The rows are grouped in 2 ways, from coarse to fine. Each group lies inside one group of the grouping before and may be the whole of it. The rows also spread widely along 2 directions, which tell nothing about the answers.
In the rows, 128 means zero.
Known rows, each followed by its group in each grouping:
[119 131 122 131 143 190  74 105 163 118 153 116 112 125  56 118 201 162
 175 119 143 133 152 158 147  99] | Sule suro
[124 124 145  81 150 175  87 154 176 131 125 155 129 136  78 115 171 139
 159  93 181 125 127 146 117 145] | lig bor
[139 137 129  64 127 201 101 160 181 124 135 148 127 113  60 104 173 149
 160  70 203 131 142 138 128 158] | lig vod
[136 128 142 129 137 155  69 156 152 139 126 169 137 140  78 104 158 125
 135  98 175 132 144 129 140 166] | Sule bedit
[124 118 144 136 175 157  80 137 151 158 107 145 123 131  81 117 162 144
 151 121 168 128 146 144 147 137] | Sule livis
[147 104 137  93 153 156  90 134 153 149 118 158 131 151 101 107 149 144
 132 102 188 128 113 138 116 177] | lig Susuf
[148 146 126 110 140 169  96 171 157 122 140 174 137 101  68 100 148  97
 153  82 185 116 147 125 138 181] | Sule Futub
[115 113 150 102 155 170  84 128 175 126 125 126 118 149  75 129 185 152
 171 119 161 135 131 156 117 108] | lig bor
[131 102 127  88 138 180  80 123 168 130 133 124 113 147  69 108 176 170
 162 119 175 129 130 143 126 134] | lig Susuf
[142 116 137  75 151 167  95 157 162 157 105 156 132 141  87 103 162 146
 144  87 194 137 131 144 131 169] | lig vod
[144 107 136  85 149 162  99 148 146 156 122 165 134 139  92 110 147 139
 132 101 187 123 117 141 115 191] | lig Susuf
[121 126 117 141 145 173  65 124 172 117 145 104 110 128  48 119 190 142
 181 127 155 128 155 138 155  87] | Sule Futub
[106 112 144 104 142 182  75 130 178 122 131 111 110 143  64 128 191 156
 172 120 167 126 131 153 119  96] | lig bor
[141 100 136  80 161 147  92 152 155 161 103 156 135 148  96 109 158 150
 135 100 185 145 129 138 124 169] | lig vod

New rows, each followed by its group in each grouping:
[138 127 147 134 174 146  88 158 148 169 100 176 135 135  96 107 147 130
 131 104 185 126 139 143 145 177] | Sule livis
[118 107 127  87 143 195  81 119 178 130 130 108 104 134  54 117 194 184
 171 112 170 143 145 145 142 106] | lig vod
[138 106 131  86 157 167  88 142 164 150 108 142 125 141  87 106 169 158
 152  94 185 145 135 145 133 159] | lig vod
[148 142 133 118 151 165  91 174 151 127 134 172 137 114  77  92 148 100
 146  82 187 116 143 124 145 176] | Sule Futub
[128 105 132  98 150 172  81 113 163 132 131 125 113 155  72 110 173 163
 151 124 175 139 124 147 126 140] | lig Susuf
[145 136 131 120 147 168  97 141 150 142 138 170 136 126  89 106 166 127
 135  80 163 135 139 152 132 168] | Sule suro
[148 116 135  72 133 176 103 149 161 137 131 160 134 132  82  99 154 142
 138  85 194 126 122 139 116 183] | lig Susuf
[145 108 140  81 158 158 103 160 160 160 103 168 140 136  93  98 149 139
 131  78 203 133 125 141 121 189] | lig vod
[109 110 145 103 158 166  75 126 173 132 113 123 116 151  72 126 179 149
 163 127 156 135 125 157 118 115] | lig bor
[142 119 130  70 149 178  99 158 168 142 118 165 129 125  76 103 166 150
 140  76 190 132 139 141 128 168] | lig vod
[111 124 131 145 142 188  70 122 166 133 126 116 102 122  49 125 186 164
 180 131 159 122 158 144 156  98] | Sule livis
[120 116 125  82 138 189  80 132 178 127 131 119 107 135  57 115 187 178
 175 102 176 137 143 138 139 120] | lig vod
[135 128 120 136 147 166  77 138 163 132 142 132 118 119  68 107 171 124
 165 106 163 128 153 133 152 130] | Sule Futub
[123 115 142 137 148 155  56 136 156 141 124 142 123 149  74 118 170 143
 148 119 158 140 144 129 149 137] | Sule bedit
[127 122 126  85 134 191  86 138 183 129 122 124 117 129  61 113 182 173
 165  98 185 135 145 144 132 121] | lig vod
[139 115 133  78 151 174 101 152 167 144 118 155 125 129  79 105 170 151
 152  82 184 135 137 140 131 157] | lig vod
[112 104 145 109 152 163  83 130 171 136 119 127 116 150  75 127 184 146
 162 118 164 133 128 155 117 118] | lig bor
[154 124 140  73 132 178 100 156 153 140 126 170 135 130  87  97 157 139
 138  84 198 125 126 132 119 186] | lig Susuf
[120  98 131 104 150 171  74 112 178 143 117 104 107 156  62 120 193 187
 167 126 160 148 136 148 145 101] | lig vod
[135 117 123 144 161 141  64 128 155 143 135 135 119 140  75 107 168 129
 157 130 154 135 144 136 152 126] | Sule Futub
[140 124 128 132 167 149  82 147 146 141 132 158 128 132  77 104 153 114
 146 111 165 131 147 132 142 150] | Sule Futub
[139 120 126  79 129 189  94 140 174 123 142 137 123 129  64 102 167 157
 154  94 187 122 133 140 122 153] | lig Susuf
[147 115 136  83 139 168  93 138 153 140 128 157 136 133  93  99 152 148
 136  95 188 122 120 142 117 175] | lig Susuf
[126 126 148  80 138 191  92 157 177 118 131 149 126 124  65 115 177 142
 159  89 182 119 128 147 113 139] | lig bor
[127 143 127 126 108 198  62 132 169 103 152 126 114 113  42 117 192 150
 169 102 180 130 161 126 153 119] | Sule bedit
[129 101 132 102 140 174  73 111 164 138 131 116 112 151  73 118 179 170
 155 123 165 137 127 146 125 130] | lig Susuf
[128 151 142 123 138 205  89 149 167 118 130 150 117 104  44 113 182 149
 165  90 185 116 164 135 153 133] | Sule livis
[115 131 142  93 126 201  85 132 187 106 145 112 111 125  39 124 194 159
 188 107 175 120 142 151 130  97] | lig bor
[143 112 135  81 143 172  96 137 151 143 127 154 130 134  91 101 157 147
 139 100 189 129 125 143 118 171] | lig Susuf
[115 122 142  94 143 185  87 128 181 119 129 120 115 139  61 126 189 153
 176 107 169 123 138 159 123 108] | lig bor
[125 150 123 119 133 192  78 119 165 117 151 125 118 121  54 117 199 148
 164 100 154 119 154 150 145 114] | Sule suro
[144 122 129 138 170 142  77 145 147 154 120 159 132 132  93 101 151 104
 141 113 165 133 142 134 140 162] | Sule Futub
[138 145 127 121 141 183  85 157 162 121 149 155 123 111  64 101 171 119
 166  89 174 123 156 125 148 144] | Sule Futub
[107 121 141  94 142 180  76 131 179 127 134 118 110 142  56 130 192 160
 175 112 171 124 133 157 113  96] | lig bor
[131 123 127  74 138 194  90 140 177 130 125 137 121 127  59 106 182 166
 167  90 191 133 139 140 140 135] | lig vod
[146 138 131 124 156 163  97 169 146 133 132 179 135 116  78  97 154 106
 146  89 183 124 148 128 139 168] | Sule Futub
